The same things were measured in two ways. Each way mixes the same 9 hidden numbers, adds some noise and spreads widely along 6 directions of its own, which tell nothing about the thing.
In the rows, zero is written as 128.
Some things both ways: the first way, then the second way.
[133 134 149 193 127 108 132  96 171 123  80 149 124  76 122 140 101  88]
[174 204 114  45  91  90 101 208 149 103 137 135 187  88  63  82 147 134
  90 135 134]

[156 148 143 144 116 145 111 137 131 133 153 141 144 176 112 125 123 185]
[116  94 132 124 154 147  79 116  38 120  99 158  71 131 122 154 104 139
 145 120 117]

[ 59 106  97 136 111 123 141  99 132 133 115 137 112 160  93 139 143 147]
[137 106 143 161 110 122 141 122  66 112  74 126  95 145 142 126 143 144
 150 144 104]

[ 78 127 101 101 156 114 135 131 149 145 135  76  96  63 131 148  98  37]
[152 114 163 188 136 138 121 127 130 144 119 134 140 122  97 116 116  73
 130 158 119]

[112  82 146 146 146  92 160 120 128 107 112 117 130 102 104 140 135  94]
[157 141 106 160 130  92  87 182  89 110 121 165 116 151 131  88 103 127
 125 160 117]

[101 123  96 136 118 131  77  96 137 143 152 127 158 126 140 149 126 127]
[143 122 138  79  70 166  97 160 128 110 154 141 150 100  71  99 151 161
  81 119 150]

[131 103 154 164  90  79 152 104 195 113 125 146 123 148  83 180 118 133]
[169 135 130 214 126  82 126 126 113 134  88 104  95 179 146 152 134 116
 173 158  86]

[167 186 180 188  82 102 102 136 209 152 144 144 122 172 113 138 115  96]
[127 151 155 168 165 129 166  93 196 182 170  78 139 126 134 143 108 113
 142 108  91]

[ 86 109 146 165 123  94 146 100 205 132 173  88 118 134 101 138  98  96]
[110  77 178 162 149 152 109 154 124 156 163 111 128  84  87 140 123 116
 119 109 103]

[120  91 112 100 156 140 153 152  78 161 147 136  99  74 124 132 128 120]
[123 140 131  69 191 170 134 114 112 138 153 116 137  77 136 106 105 104
 140 120 117]

[132 135 121 104  97 134 115 118 151 156 174  95 110 128 160 152 125 159]
[131 160 124  93 136  83  90 191  72 127 109 139 117 114  94 126 101 131
 109 112 121]

[158 136 106 162 128 116  91 162  97 147 138 140 130  95 124 123 103 104]
[120 164 107  83 166 145 119 117 104 139 121 110  91 130 153 145  89 138
 121 108 132]

[155 121 201  77 157 140 192 134  91 103 130  67 165  43 158  94 120 103]
[134 122 135  97 147 171 113 159 147 129 127  98 120 116 138 126 145 142
 100 135 127]

[140 146  86 196 107  95  74 124 179 159 178 101 124 157  97 159  74 103]
[128 112 153 194 131 148 114 114 121 119 132  78  87 153 153 184 123 117
 123 118 142]

[150  82 134 105 119 133 157 142 116 123 146 128 151 134 149 155 125 185]
[110 113 158 124 127 158 132 112 115 146 137 136 139 120 123 111 109 117
 100 104 129]

[ 95 170 110 154 131 138 117  88 156 157 142  89 124 189 139  96 181 142]
[131 138 123 136 118 141 154 143 155 140 161  74 120 121 146 120 135 160
 135 116 109]

[178 153 107 194 131  98  93 147 101  94  60 135 112  69 140 128 115 121]
[104  90 157 187  58  97 122 141  63  83  89 124 143 143 110 163 126 117
 123 106 145]

[173 142 139 150 113 107 105 131 134 115  86 182 126 120 100 179 144 151]
[130 117 115 112  92 109 129 125  73  89  98 145 161 135 118 121 132 133
 159 126 115]

[169 106 204  76 130 132 142 162  80  88 111 156 167 143 139 139 173 192]
[ 83 137  78  27 135 154 113 154 126 114 122 148 152 139 164 104 101 178
  82  97 136]

[125 118 205 111 117 108 208 151 215 103 109 102 130 184 111 163  81  96]
[ 99 196  86  38 199  80 149 176  93 157  27 152 106 141 181  93  72 146
 103 123  96]

[122 208 127 168 155 141 130 121  89 125  42 119  92  71 110  79 121  59]
[112 190 131   6 144 133 159 165 114 115  92  96 173 132 143 104 137 144
  88 123 129]

[101 121 147  87 143 163 149 168 111 139 141 129 146 166 126 101 118 148]
[ 97 161 102  88 175 151 146 119  85 142  71 158  97 116 119 110  64 139
 124 148 122]

[173 102 137 115  88 134  79 152  94 155 164 165 128  95 141 166 114 161]
[141 110 172 175 119 166 128  81 151 127 156 103 124 127 132 157 138 106
 128 120 141]

[154 170 152 110 136 141 105 164  77 137 119  91 165  94 165  90 139  79]
[129 120 144 155 110 158 145 103 128 134 133 128 120 132 126 113 121 146
 121 133 123]

[148 160 144 168 170 135 149 132  89 105  79 114 143 139 119  76 154 139]
[115 146  94 113 117 131 131 163  91  87 101 116 120 149 167 118 112 155
 112 140 146]

[134 106 159 112 103 118 169 167 113 117 107 129 105 136 137 137 120 140]
[ 86 138 139  82 173 118 152 116 133 151 127  94 134 117 167 152 109 139
 127  68  99]

[197 167 159 125 128 116  91 143 140 146 172 128 132 135 113 170 145 145]
[124 186  43  66 150 100  90 192 104  77 126 114 131 148 161 132  91 147
 132 129 138]

[127 151 104 121 156 158 186 110 112 131  76 137 112 164 102 128 168 187]
[156  77 164 146 130 173 118  66 103 116 155 125 154 130 133 127 159  96
 173 132 104]

Other things, the second way, with their names:
q700: [112  54 181 135 116 158 134 117  91 123 173 138 177  99 118  96 151 119
 139 107 102]
q472: [142 146  98 136 113 139 116 127 123 128 100 147 125 163 130 106  96 125
 113 146 135]
q622: [116 147  94  52 129 155 117 150 143  92 132  62 125 108 139 177 150 173
 124 103 139]
q251: [131 106 146 202 109 120 145 117 110 130 109 113 138 157 114 139 128 120
 155 149  99]
q935: [133 134 126 128 150 132  96 141 103 163 135 167 127 159 111  94  85 114
 105 132 112]
q776: [151 158  93  87 155 137 140 108  86 135  86 173 136 120 118  73  96 108
 162 165 102]
q124: [159 148 132 144 140 100  85 137  93 113 164 160 161 172 132 101 105  89
 134 144 116]
q723: [112 102 142 135 105 136 161 163 113  87 119 121 195  85  87  96 145 132
 142 163 111]
q492: [160 194  93  39 156 117 127 164 116 126  92  96  91 105 158 112 135 150
 126 122 114]
q650: [175 139 129  79 108 124  86 159 114 119 158 119 137 119 114 109 155 138
 123 107 119]
q810: [164 122 156 160  95 136  95 115 150 124 197 120 158 147 102 127 152 128
 126 122 121]
q170: [171 142 156 135 184 150 112 114 118 183 152 114  66 146 175 105 116 115
 123 119  98]
q379: [143 137 161 171  83 130 153 117 162 108 141 117 176 131 119 110 137 113
 111 143 139]
q563: [102 131 134  90 123 153 115 121 129 133 118 127 154 185 162 126 112 132
  70 102 145]
q917: [161 155 110 126 104 138 148 118 190 159 163  78 113 163 179 105 139 169
 118 103 110]
q880: [136  77 107  81 131 168  82 130 104 142 126 167  80  65 117 106 125 160
 127  92 110]
q15: [170 206  93 151 112  89 125 174 128  75 134 137 166 140 142  78  99  89
 123 176 154]
q316: [131  81 147  91 106 191 100  89 179 144 208 127 172  65  87 126 144 116
 115  71 131]
q256: [167 172 162 243 126 117 146 117 136 137 116 138 135 144  91 104  79  49
 125 196 138]
q11: [144 165  99 148  85  85 137 182 128  55 129 131 204  92  68 108 120 110
 158 169 133]
q785: [151 120 177 171  67 137 117 149 122  84 144 127 185 125  45 126 161 121
 123 173 137]
q697: [136  88 143 138 106 188 109 132 108  86 117 106 115  67 117 140 141  99
 116 130 171]
q10: [144 169  98 116 178  94  76 181  80 131 136 143 119 105  76 127  78 101
 146 145 110]
q160: [110 133 139 184 106 128 158 143 167 152 163  86 141 134 124 122 104 131
 107 115 122]
q826: [100 211 134  98 135  88 159 161 145 127  82 125 168 170 158 109  86 120
  58 127 147]
q559: [138  93  65 104 145 125  71 160  36  85  78 141  62 122 173 138 118 151
 166 125 116]
q539: [153 128 146 174  92 159 140 125 128 133  86 133 104 142 103 104 133 138
 110 177 130]
q581: [127 132 132 119 143 176 151 101 157 147 105  81  90 131 166 148 133 143
 119 118 124]
q240: [121 142 135 155 114 135 162 105  98 100  61 136 145 153 127 121 118 113
 135 172 129]

Some of these things the first way, each followed by its name:
[179 190 145 175 138 116  79 148 112 100  61 139 131 119 116 134 118  93]
q563
[176 154 135 169 138 110 147 121 128 161 139  70 154  78 140 119 110  63]
q170
[136 154 137 166 128 118 101 126 141 133 134 132 132 120 102 118 102 116]
q622
[170  97 184 133 116 128 186 143 153  94 107 179 166 171  81 157  94 197]
q240
[130 128 101 101 135 129 161 128 103 145 118 109 109 154 115 159 164 154]
q124
[167 110 166 106 114 121 139 166  80 119 102 122 149  71 158 135 120  96]
q379
[159 153 175 143 146 126 152 141 134 117 105 149 123 114 122 116 135 131]
q11
[ 57 108 117  83 171 170 155 122  63 118  93  96 150  87 164  71 149 125]
q539
[181 111 166 177 153  99 138 137 129  81  74 174 170 104 103 145 123 144]
q472
[192 119 172 136 151 100 141 135 127 105 139 134 140  80 114 162 134 139]
q559
[123 165 148 162 164 155 129 129  73 111  54 150 117  85 144  57 154 133]
q581
[153  65 106  79 180 147 194 143 145 135 196  52 163 100 169 163  69 166]
q697
[131 109 168 132 144 110  98 138 125 118 117 142 142  60 159 135 140  86]
q880
[155  90 170 148  97 116 169 104 183 114 155 139 183 149  80 156  72 171]
q785
